The same things were measured in two ways. Each way mixes the same 8 hidden numbers, adds some noise and spreads widely along 5 directions of its own, which tell nothing about the thing.
Some things both ways: the first way, then the second way.
[-2.56  0.27  2.38 -0.40  0.32  2.14 -1.48 -0.56 -4.40 -0.43 -2.11 -0.12
  2.82  1.17 -1.03 -0.56  1.93 -1.07  0.10  0.93 -0.42 -0.86  1.50  0.25
  1.03]
[ 0.22 -1.79 -0.53  4.24 -2.80  1.89  1.08 -1.97  1.37 -0.12  0.86 -2.55
  3.67  1.77 -3.11 -1.69 -1.60 -1.57]

[ 2.11  1.01 -2.87  0.43 -4.72 -0.68  1.19 -2.87  0.20  0.09  1.35  1.33
  0.37  2.46  2.04  2.73  0.12  2.33  0.12  0.16 -0.61  3.07 -2.51  1.28
 -0.85]
[ 0.42  2.02 -0.57  0.04 -2.54 -2.81  0.40  1.28 -2.14 -0.38  1.57 -3.89
  3.92  2.17 -4.36 -1.27  1.48  3.08]

[-1.28 -1.23  0.92  1.68  0.63  3.93 -0.44 -0.29 -0.56 -0.52 -1.36 -1.81
  0.70 -0.13 -1.34 -0.20  3.06 -3.44 -0.46 -0.14 -1.12  0.77  0.95 -1.63
 -0.33]
[ 0.82  0.84 -0.65 -0.66 -1.82  1.13  1.16 -1.25  0.45  0.75  1.63 -0.57
  1.03 -0.16 -0.50 -0.19 -1.57 -0.85]

[ 1.08 -1.56 -1.13 -1.55  0.60  0.20 -0.24 -0.56  1.06 -0.48 -0.58 -0.23
 -0.94 -0.81  1.60 -0.25  0.91  0.60 -0.10  2.06  4.31 -0.07 -0.81  0.30
  0.58]
[ 4.60 -0.70 -0.60 -3.51 -5.98  1.88  4.54  4.33 -0.54 -3.87  4.36 -2.20
  3.97  2.68 -0.09 -0.56 -2.95 -3.12]

[ 2.34 -3.34 -1.86  3.80 -1.93  2.59  1.62 -0.06 -0.45 -0.48  1.10 -1.93
  0.41 -3.53  0.87  1.12  1.79  0.06 -2.88 -0.34 -0.82  1.45 -0.30 -1.25
 -1.85]
[ 0.43 -5.35  4.32  0.35 -5.67  0.90  1.55  1.70  4.07 -2.48 -0.80  0.58
  0.03 -1.06  1.20  1.52 -0.85  1.01]

[ 0.11 -2.87  1.14  0.92  0.67  3.12  0.27  0.50 -4.64  0.75 -0.51 -2.38
  2.45 -2.22  1.06  0.33  1.40 -1.22 -2.15  0.06  1.97 -0.88  0.89 -0.50
  0.54]
[-0.27 -3.99  5.54  3.50 -3.30  2.16  1.09 -4.21  2.56 -1.64 -1.57  0.26
 -0.71 -1.87  2.74  1.62 -1.80  4.79]

[-2.30  0.32 -0.19  1.60  0.50 -0.14  0.71  2.57  2.02 -2.48  0.53 -0.74
  2.08 -1.88 -1.29  1.43  0.39  0.25 -2.20  1.38 -2.24 -0.83 -1.07 -2.37
 -1.33]
[-2.64  0.97 -0.47 -0.12  4.92 -3.71 -3.34  1.65 -3.22 -1.68 -2.88  2.01
 -1.89 -0.18 -1.32  0.51  5.41  2.73]

[ 2.28 -2.55 -1.68  0.30 -2.00  1.55  0.72 -1.95 -2.84  1.97  0.27  0.43
  0.17 -0.69  1.29 -0.24  0.45  0.04 -0.23 -1.11  0.39  1.72 -0.24  0.65
  0.84]
[ 0.75  2.72 -1.90 -0.45  1.65 -1.14 -1.17  0.15 -2.97  0.51  1.32  1.05
 -0.44 -0.41 -1.14 -1.15  0.55  1.53]

[-0.17 -1.51 -0.59 -4.04 -1.43 -1.13 -1.59 -0.53  0.94 -0.05 -3.37  1.68
 -0.53  2.28  1.59 -2.79  0.78  0.84  2.65  1.75  4.59  0.74 -0.05 -0.20
  0.85]
[ 1.32 -1.29  2.50  2.69 -1.76  1.52  0.40 -2.06 -0.93 -1.58  1.06 -1.78
  2.22  0.06 -0.26  0.14 -2.97 -0.04]

[ 1.22 -1.65 -0.85  0.08 -0.37 -0.04 -0.04  0.50  0.20 -1.03 -0.90 -1.23
  0.18 -0.24  0.85 -1.53  1.64  0.56  0.38  1.06  4.35  1.19 -0.39  0.85
  0.78]
[ 0.07  0.89  1.31  3.34  1.13  0.44 -1.39 -4.98 -1.58  0.70  1.12 -2.29
  1.01  0.11 -0.89 -0.67  0.12  2.86]

[-2.09  1.90  2.49 -0.52  4.57  0.31 -1.94  1.67 -2.53 -0.62  0.71 -1.23
  1.14 -1.76 -2.14  0.39 -0.48 -0.60 -1.86  1.21 -0.58 -3.28  0.40  1.48
  1.06]
[ 3.24  0.36 -3.01 -4.46  0.85  0.89  3.19  1.80 -0.97 -2.86  1.65  2.71
 -1.46  1.17  3.30 -0.81  1.70 -0.87]

[ 1.48 -1.09 -1.19 -1.62 -1.56 -0.48 -0.07 -2.00  2.12  0.13 -1.36  0.67
 -2.13  1.32  2.41 -0.62  0.91  0.99  3.13  0.72  4.00  0.54  0.51 -0.19
 -0.93]
[-0.24 -2.55  1.21  1.47 -3.37  1.38  1.26  0.39  1.91 -0.95  1.45 -1.69
  2.21 -0.36 -1.03  0.43 -2.66 -1.19]

[-0.01 -1.00  0.02  2.81 -0.37  2.05 -1.04  1.73  0.38  0.13  0.95 -1.35
  1.38 -1.14 -0.92  1.42  0.23 -2.04 -2.27  0.53 -2.89  0.24 -0.57 -0.90
 -2.04]
[-4.09 -4.55  4.87  6.77 -0.88  0.81 -5.18  2.20  0.32  0.07 -4.04 -3.44
  1.89 -3.42 -2.48  3.56  0.21  5.46]

[-0.88 -0.31  2.67 -0.25  1.10  1.71  1.71 -0.40 -1.72 -0.16 -1.33  0.00
  1.23 -0.33  1.07  0.16  1.28  0.21 -1.91  1.42  3.82 -1.05  0.70 -0.97
  0.23]
[-1.77 -2.67  2.23  1.24 -0.59  2.17  1.47 -6.20  3.82 -0.50 -2.07  0.52
 -1.64  0.19  2.39  1.22  1.99  1.81]

[ 3.65  3.09  2.46  2.17 -2.10 -2.08  1.92  0.48  3.34 -0.83  1.16  0.63
 -3.50  1.78  0.01 -0.51 -3.13  2.96  0.75 -2.71 -0.52  0.46 -0.08  1.32
 -2.14]
[ 0.29 -1.41 -3.18  1.62 -4.05  3.60  1.60  1.14  3.32  2.21  0.64 -3.44
  4.07  1.18 -2.71 -0.93  0.00 -2.31]

[ 1.11  1.05  0.37 -2.47 -3.46 -0.60 -1.18 -1.17 -0.84  1.21 -1.32  2.12
 -1.25  3.29  0.15 -0.48 -1.07  1.61  0.32 -0.69  0.17  1.03 -2.46  1.38
  0.00]
[ 0.61  2.57 -4.29  1.17 -1.43  0.76 -1.21  3.75 -3.76 -0.42  2.20 -3.42
  4.27  1.88 -5.27 -1.16 -0.94  0.16]

[ 2.20 -1.24  0.83 -2.86 -2.11 -0.50 -1.71 -0.45 -1.38  2.03 -2.49  0.07
 -0.18  3.12  2.39 -2.26 -0.67 -0.45  2.14  0.61  6.46  0.86  0.10  2.07
  0.91]
[ 0.40  0.63 -4.57 -0.27  2.71  2.77  1.21  1.85 -1.57 -0.61 -1.27  0.88
  1.03 -2.72  1.15  1.06 -3.07 -0.72]

[-1.14  2.87  2.01  0.22 -0.70 -1.55 -1.63  2.14  1.94 -3.46 -0.67 -1.68
 -0.89  0.42 -1.64 -0.53 -1.10  1.76  1.38 -1.40 -2.38 -2.03  0.01  0.48
 -1.88]
[ 0.46  1.43 -5.40  0.68  0.26 -0.09  0.24  3.48 -2.34 -1.05  2.38  0.07
  1.89  1.93 -3.46 -2.31  0.36 -0.64]

[-0.25  0.20  5.53 -0.04  4.60  1.83 -1.16  1.73  0.95 -1.43 -2.35 -0.67
 -0.29 -1.54 -0.83 -1.23  0.63 -0.55 -2.79  3.91  4.65 -3.08  0.84  0.20
 -1.29]
[-0.25  0.93 -4.92 -0.48  3.96  2.97 -0.73 -0.10 -0.73  0.62 -0.43  0.50
 -1.56  0.64  1.48 -0.07  4.71  0.92]

[ 1.17 -2.78  0.91  4.13 -0.35  2.95  1.47  1.01 -1.45 -0.86 -0.39 -3.03
  2.14 -2.36  1.12  0.38  2.70 -1.63 -1.82  0.46  1.99  1.18  1.15 -1.30
 -1.68]
[-1.43 -0.03 -1.21  4.08 -1.16  1.48 -0.34 -1.38  0.20  1.51  0.01 -3.05
  3.14  0.43 -3.07 -0.58 -0.26  1.31]

[ 1.34  1.06  1.83  2.88 -1.70  0.27  0.79  2.54  1.39 -1.34  1.48 -2.08
 -1.05 -0.63 -0.88  0.90 -2.01  0.76 -1.11 -3.15 -2.97 -0.82 -0.62 -0.39
 -2.97]
[ 1.71  0.07  3.32  1.00 -4.25  1.25  1.53 -1.93  0.10 -0.04  0.05 -0.72
  0.43 -0.74  1.58  0.40 -0.81  6.41]

[ 3.28 -1.13 -2.51  0.17 -1.83 -0.25 -2.11 -0.31  0.09  0.34  1.15 -2.14
 -2.62 -0.70  0.37 -0.34 -0.24  0.51  1.19 -2.43 -1.01  0.52 -1.43  2.51
 -0.29]
[-1.36  1.51 -6.79 -0.62  3.85 -1.33 -3.27  7.69 -4.10 -1.10  2.42  2.26
 -0.69 -1.70 -3.36 -0.23 -0.72 -0.80]

[-0.02  0.78  0.36  0.69 -0.63 -2.45  1.06  0.42  5.20 -3.09 -1.44  1.32
 -2.52 -0.55 -0.44 -2.31  0.21  3.12  2.41 -0.27 -0.61 -0.28  1.76 -1.98
 -1.57]
[ 4.16  1.76 -1.32 -6.14  1.82 -4.06  1.43  3.71 -1.06  0.34 -0.24  5.86
 -2.88 -1.34  2.65 -2.25  3.50 -1.81]

Other things, the second way, with their names:
(327): [ 0.78 -3.07  4.22  2.23 -7.74  0.66  0.18  0.87  2.33 -1.05  1.58 -0.93
  1.55  0.55 -2.27  0.02 -1.91  1.55]
(96): [ 4.84  1.76  0.91 -3.86 -2.39  0.95  3.91 -2.44 -0.72 -1.47  2.38  3.13
 -2.12  0.57  4.53 -1.39 -0.45  1.85]
(506): [ 3.21  1.66  1.31 -1.15 -4.39  0.74  3.16  0.09 -0.89  0.37  1.44 -1.66
  2.94 -0.93  0.51 -0.24 -3.53  1.86]
(362): [ 1.32  2.41 -1.99 -0.10  0.40  0.48 -0.34  0.43 -3.41 -0.49  1.92 -1.36
  1.56  1.20 -1.61 -0.88  0.15  0.64]
(393): [ 0.77  1.92  0.02 -1.02  2.68 -3.47 -1.91  4.57 -3.88 -0.19 -4.01  0.53
  0.99 -1.70 -0.77  0.27  3.84  3.18]
(377): [-0.23 -1.34  2.21 -0.37  1.76 -0.41 -1.91  0.92  0.95  1.96 -4.28  0.60
 -0.01 -2.67  0.74  1.46  2.47 -1.99]
(273): [ 3.01  4.51 -1.37 -5.30  2.90  0.34  0.57  0.09 -4.14  0.14  1.96  0.83
 -1.65  0.89  3.26 -0.15  3.65  0.41]
(431): [-1.63  3.63 -5.63  0.00  6.13 -2.94 -4.75  4.26 -4.76  1.77  0.56  3.73
 -2.75 -1.84 -2.58 -1.48  3.18  1.77]
(257): [ 2.33  4.96 -3.10 -2.04  0.71 -0.87 -0.41  3.23 -5.88 -0.90  2.15 -0.77
  1.49  1.50 -1.57 -1.31  1.32  2.81]
(310): [-4.26 -6.31  2.35  4.83  1.64  0.64 -4.67 -0.58  3.93  0.48 -1.31  0.92
 -2.67 -2.69 -0.66  1.56  1.84 -0.11]
(98): [ 0.79  0.90 -2.20 -0.84 -0.43 -0.24  2.25  1.03 -1.90 -2.83  2.02  1.65
 -0.26  0.84  0.38 -0.71 -0.48  2.50]
(408): [ 0.53  3.05  1.00 -2.11  3.50 -1.19 -3.73  0.34 -3.81  1.61 -0.53 -0.43
 -1.59 -2.72  0.79  1.56  2.64  3.74]
(288): [-1.31 -0.24 -0.56 -2.24  3.68  0.09  0.75 -3.29  1.59  0.08 -3.69  2.65
 -2.73 -1.74  3.01  1.39  3.26  0.76]
(439): [ 1.39 -1.79  2.44 -2.30 -0.31  0.58  2.85 -2.48  1.18 -2.57  0.32  1.65
 -1.35 -1.01  3.65  1.23 -1.27 -0.92]
(508): [ 0.16 -2.34  3.15  1.36  0.87  0.58  0.71 -2.70  1.44 -0.44 -2.65  1.07
  0.18 -1.61  1.79  0.94 -0.87 -2.49]
(359): [ 0.59  1.10  2.74  0.35  0.59 -0.17 -2.39 -2.34 -0.25  2.84 -1.72  1.63
 -2.86 -2.76  2.11  0.29  2.86  5.77]
(376): [ 1.73 -1.30  4.76  2.17 -3.18  3.57  0.20 -4.69  0.65 -0.34  0.69 -0.79
 -0.75 -0.98  2.89  1.04 -1.49  4.72]
(242): [-1.93 -1.20  4.79  5.30  3.93 -0.11 -5.53 -0.42 -3.51  0.18 -3.21 -2.18
  0.21 -3.65  0.21  2.66  1.11  5.82]
(285): [-1.49 -0.58 -0.77  0.57 -0.04  1.54 -0.52  1.41 -0.34 -0.59 -0.58 -0.47
  0.96 -1.24 -0.81  1.71 -1.42 -0.82]
(95): [ 1.37 -0.66  0.97  0.70 -2.07 -0.38  4.28 -3.14  0.45 -2.81  0.34  0.32
  1.64  2.06  0.62 -1.55 -0.57  0.89]
(68): [ 1.37  3.26  2.59  1.86 -0.55 -0.77 -0.62 -6.52 -1.80  2.75  1.71 -2.53
  0.96  0.28 -0.88 -1.57  0.62  4.15]
(7): [-1.59  1.06  1.78  5.62  1.26 -0.16 -3.77 -3.42 -2.71  1.24  0.39 -1.34
 -0.19 -0.50 -1.90 -0.59  0.99  6.38]
(271): [-2.60 -1.50 -0.27  3.30 -0.35 -0.91 -3.11  1.78  0.07  0.42 -1.09 -2.32
  2.14 -0.24 -4.54  0.30  1.40  0.76]
(398): [-0.51  0.90  0.55 -1.89  1.32  0.60  1.18 -2.15  0.16  0.08 -2.07  0.10
 -0.25 -2.08  2.05  2.07 -0.04  1.31]
(235): [-6.25 -3.29  3.32  4.08  0.43 -2.04 -3.27 -2.07  1.63 -1.73 -2.03  1.40
 -1.99 -0.74 -3.04  1.70  1.02  1.92]
(176): [ 4.00  1.35  1.23 -1.97 -0.16 -1.67 -0.48  3.86 -1.80  1.78 -2.96  2.62
 -0.64 -2.63  2.11 -0.85  3.26  3.73]
(14): [ 2.33  0.99 -1.85 -1.32 -0.29 -0.66  2.79 -0.14 -0.76 -0.59  1.81 -1.72
  3.21  1.59 -1.28 -1.79 -0.45 -3.54]
(66): [ 1.25  1.90 -1.55 -0.69  2.05  0.23  1.38  0.00 -4.18 -3.65  1.25  1.81
 -0.26  1.54  0.92 -0.46 -0.35  0.16]
(322): [-3.04 -0.33 -3.71 -0.30  2.13  1.49 -0.88  2.77 -0.75 -1.61  0.09  0.52
  0.11 -0.74 -1.54  1.89 -0.82 -2.26]
(489): [-0.05 -1.07  4.92  2.78 -1.00  0.32 -1.24 -4.78  0.84  0.89 -1.58 -2.21
  0.46 -0.10  0.46  0.53  2.17  3.35]
(427): [-2.83 -1.57 -2.61  2.13  4.67 -0.74 -3.19  0.87  0.85  1.43 -2.01  2.47
 -1.92 -1.65 -1.34 -0.38  3.78 -1.32]
(221): [ 0.13  0.03 -2.67 -0.24  1.90  0.52  1.22  1.36 -0.71 -0.63 -0.91 -0.30
  2.10 -0.15 -0.68 -0.02 -0.20 -3.54]
(460): [ 3.88  0.19  3.42 -4.82 -3.44  2.00  4.48 -1.41  0.28 -2.43  0.94  1.87
 -1.25 -1.39  5.77  1.73 -2.99  0.91]
(374): [ 1.96  4.32 -2.79  0.44  1.89 -3.19 -1.29  2.86 -5.83  0.63  1.32 -1.32
  3.33  1.82 -4.26 -3.03  1.96 -0.19]
(23): [ 2.48  1.12  1.02 -1.77 -1.60 -1.02  2.26  0.21 -1.89 -2.04  1.27  1.16
  0.11  0.37  1.17 -0.85 -0.54  1.97]
(26): [-0.53  1.36 -0.05  0.14  1.98 -0.79 -1.37 -1.14 -1.55  1.02  0.62 -0.80
  0.42 -0.27 -1.15 -0.14  1.31 -0.41]
(497): [-1.44 -4.02  1.52 -0.33 -2.23 -1.10  2.73 -0.96  3.86 -2.91 -0.15  1.36
 -0.65  1.87  0.33 -0.17  2.61 -1.01]
(312): [ 0.54  1.06  2.01  1.28  1.96 -0.10 -0.67 -4.72  0.23  2.89 -3.87 -1.03
  0.51 -1.30  1.11 -0.08  3.38  2.30]
(256): [-3.00 -4.78 -0.63  2.18  0.29  1.77 -1.44  1.48  3.26 -1.16 -0.88 -1.14
 -0.31  0.37 -0.54  1.50  4.09  0.62]
(107): [-1.40 -2.32 -0.29  1.30 -0.54  0.47  1.81 -1.36  2.47 -0.64 -1.38 -0.40
  1.22  0.82 -0.31 -0.09  1.46 -1.10]
(484): [ 1.84 -3.20  0.98  0.74 -4.40  0.24 -0.06  1.96  3.22  0.99  1.54 -0.36
  0.92  0.25 -1.52 -1.64  0.94 -1.24]

Some of these things the first way, each followed by its name:
[-1.36 -1.46  0.77 -0.95 -0.04 -0.34  1.70  0.15 -0.23  0.11 -1.84  2.30
  2.69  0.24  1.67 -0.79  0.50  0.77 -0.95  3.30  4.16  0.05  0.48 -1.79
  0.25] => (393)
[-0.29  2.01  0.58  0.39 -1.65 -1.01 -1.55  1.37  0.47 -1.94  0.70 -2.46
 -0.78  0.36 -0.49  1.46 -1.74  1.28  0.74 -1.88 -2.70 -1.93 -0.73  1.15
 -1.95] => (98)
[-2.27 -1.04  1.52  1.25  1.34  3.86 -0.65 -0.33 -3.15  1.30 -1.10 -1.81
  2.05  0.27 -0.66  0.74  1.89 -4.35 -0.17 -0.09 -0.74 -0.62  1.68 -1.54
  0.11] => (506)
[ 1.00  1.45 -2.77  2.61 -0.19 -2.97  1.05  1.30  1.20 -0.77  2.62 -1.40
  0.64  0.03  0.48  0.38 -0.52  0.42  1.04 -0.49 -0.51  2.46  0.18  1.46
  0.73] => (14)
[-2.50  2.49  2.03 -3.28  4.58 -3.79  2.14  1.50  1.87 -1.81 -0.73  0.77
 -1.19  0.77 -0.22 -2.28 -1.27  0.99  1.96 -0.21  4.78 -2.11  1.43 -0.82
  3.13] => (26)
[-0.02  0.38  0.51 -3.85  3.98 -0.25  0.86 -1.77 -1.97  2.99  0.32  2.76
 -0.56  1.10 -0.01 -0.92 -0.91 -1.44 -0.48  1.05  3.29 -0.07 -0.45  1.08
  4.04] => (408)
[ 0.32  1.15  0.88  0.14  3.88 -1.17  0.39  1.25  5.86  0.29  0.97  1.37
 -2.99 -1.32 -1.16  0.36 -2.25 -0.91 -0.39  1.48 -0.34 -2.46  0.09 -0.88
 -1.86] => (273)
[-1.01  1.42 -1.07 -3.53  1.45 -2.10 -0.68 -1.01 -0.63  1.10  0.30  1.18
 -0.31  1.95  0.94 -0.41 -0.90  0.26  2.34  0.11  2.04 -0.68 -0.38  1.21
  2.45] => (439)
[ 0.23  1.15  0.78 -1.70 -1.05 -2.05  1.53 -1.58  0.98 -0.11 -0.91  2.44
 -0.11  1.48  3.00 -0.09 -1.24  2.92  1.89  1.43  3.96 -0.89  1.11 -0.02
 -0.17] => (107)
[-1.09 -1.66  0.76 -0.51  5.48  1.14  2.10  1.68 -3.59  2.07  2.01 -2.02
  0.98 -2.63 -0.30  0.27 -0.69 -2.96 -2.18 -1.86  2.00 -1.91  0.48 -0.68
  3.25] => (460)
[-1.83 -1.65 -0.40  0.57  1.34  1.78 -3.66  0.89  1.18  1.43 -0.95 -0.33
  1.73 -0.42 -0.81  0.29  0.64 -3.57 -0.39  3.87 -1.45 -0.73  0.12 -0.51
 -1.37] => (242)
[ 1.55  0.08  1.46 -1.00  0.26 -0.24 -0.47  0.51 -0.81  1.15  0.51  0.20
 -2.28 -0.37 -0.46 -1.19 -2.47  0.61 -0.75 -1.69  0.06 -1.22 -0.76  1.06
  0.17] => (376)
[ 1.88 -0.03  0.06 -0.05  0.97 -2.00  1.55 -0.74 -1.66  0.63  1.20  1.10
 -0.67 -1.31  1.07 -1.21 -1.71  2.36  0.10 -1.36  1.05 -0.37  1.45  1.35
  1.68] => (427)
[-1.09  4.43  3.18  0.18  3.95 -2.05 -0.66  1.88  2.47 -3.23  0.77 -0.98
 -1.02 -1.12 -1.69  0.65 -1.54  1.90 -0.89  1.77  0.56 -3.54  0.04  1.58
 -0.82] => (256)
[ 1.40 -4.10  0.48  0.20  0.78  2.79  0.50 -1.44 -3.46  0.64 -0.87 -1.30
 -0.14 -3.04  0.88 -0.98  2.08 -0.47 -1.39 -0.09  2.29 -0.61  1.59 -0.67
  0.73] => (431)
[-0.05  0.02 -0.07 -1.23 -2.57  0.99 -0.97 -3.31  0.65  0.94 -2.24  2.57
 -1.18  3.23  0.74 -0.75  1.75 -0.22  2.46  1.04  0.50  1.36  0.43 -0.25
 -0.65] => (68)
[-1.08  0.06  1.39  0.31  0.87  1.06 -1.32  1.68  1.51 -1.63 -1.32 -0.99
  0.06  0.16 -1.48 -0.58  1.02 -0.98 -0.36  0.89 -0.39 -0.60 -0.27 -0.64
 -0.79] => (362)
[-1.40 -2.60 -0.59 -0.87  1.50 -1.05  2.03  0.53 -1.41  1.30 -0.56  1.09
  1.86 -1.08  1.63 -2.32  0.54 -0.84  0.83  0.73  3.55  0.43  2.18 -1.75
  2.55] => (508)
[ 0.77 -0.68 -1.59  4.71 -1.70  2.35  0.00  1.19  2.00  0.45  1.63 -2.15
  1.41  0.06 -1.00  2.37  1.33 -3.78 -1.33  0.14 -3.79  2.84 -1.01 -0.86
 -2.46] => (398)
[ 2.85 -3.43 -2.50  2.78 -1.28  1.91  0.62  0.79  1.16  1.12  1.56 -2.51
 -0.36 -2.21  0.75  1.51  0.94 -2.22 -1.59 -0.49  0.38  2.13 -1.74 -0.70
 -1.46] => (322)
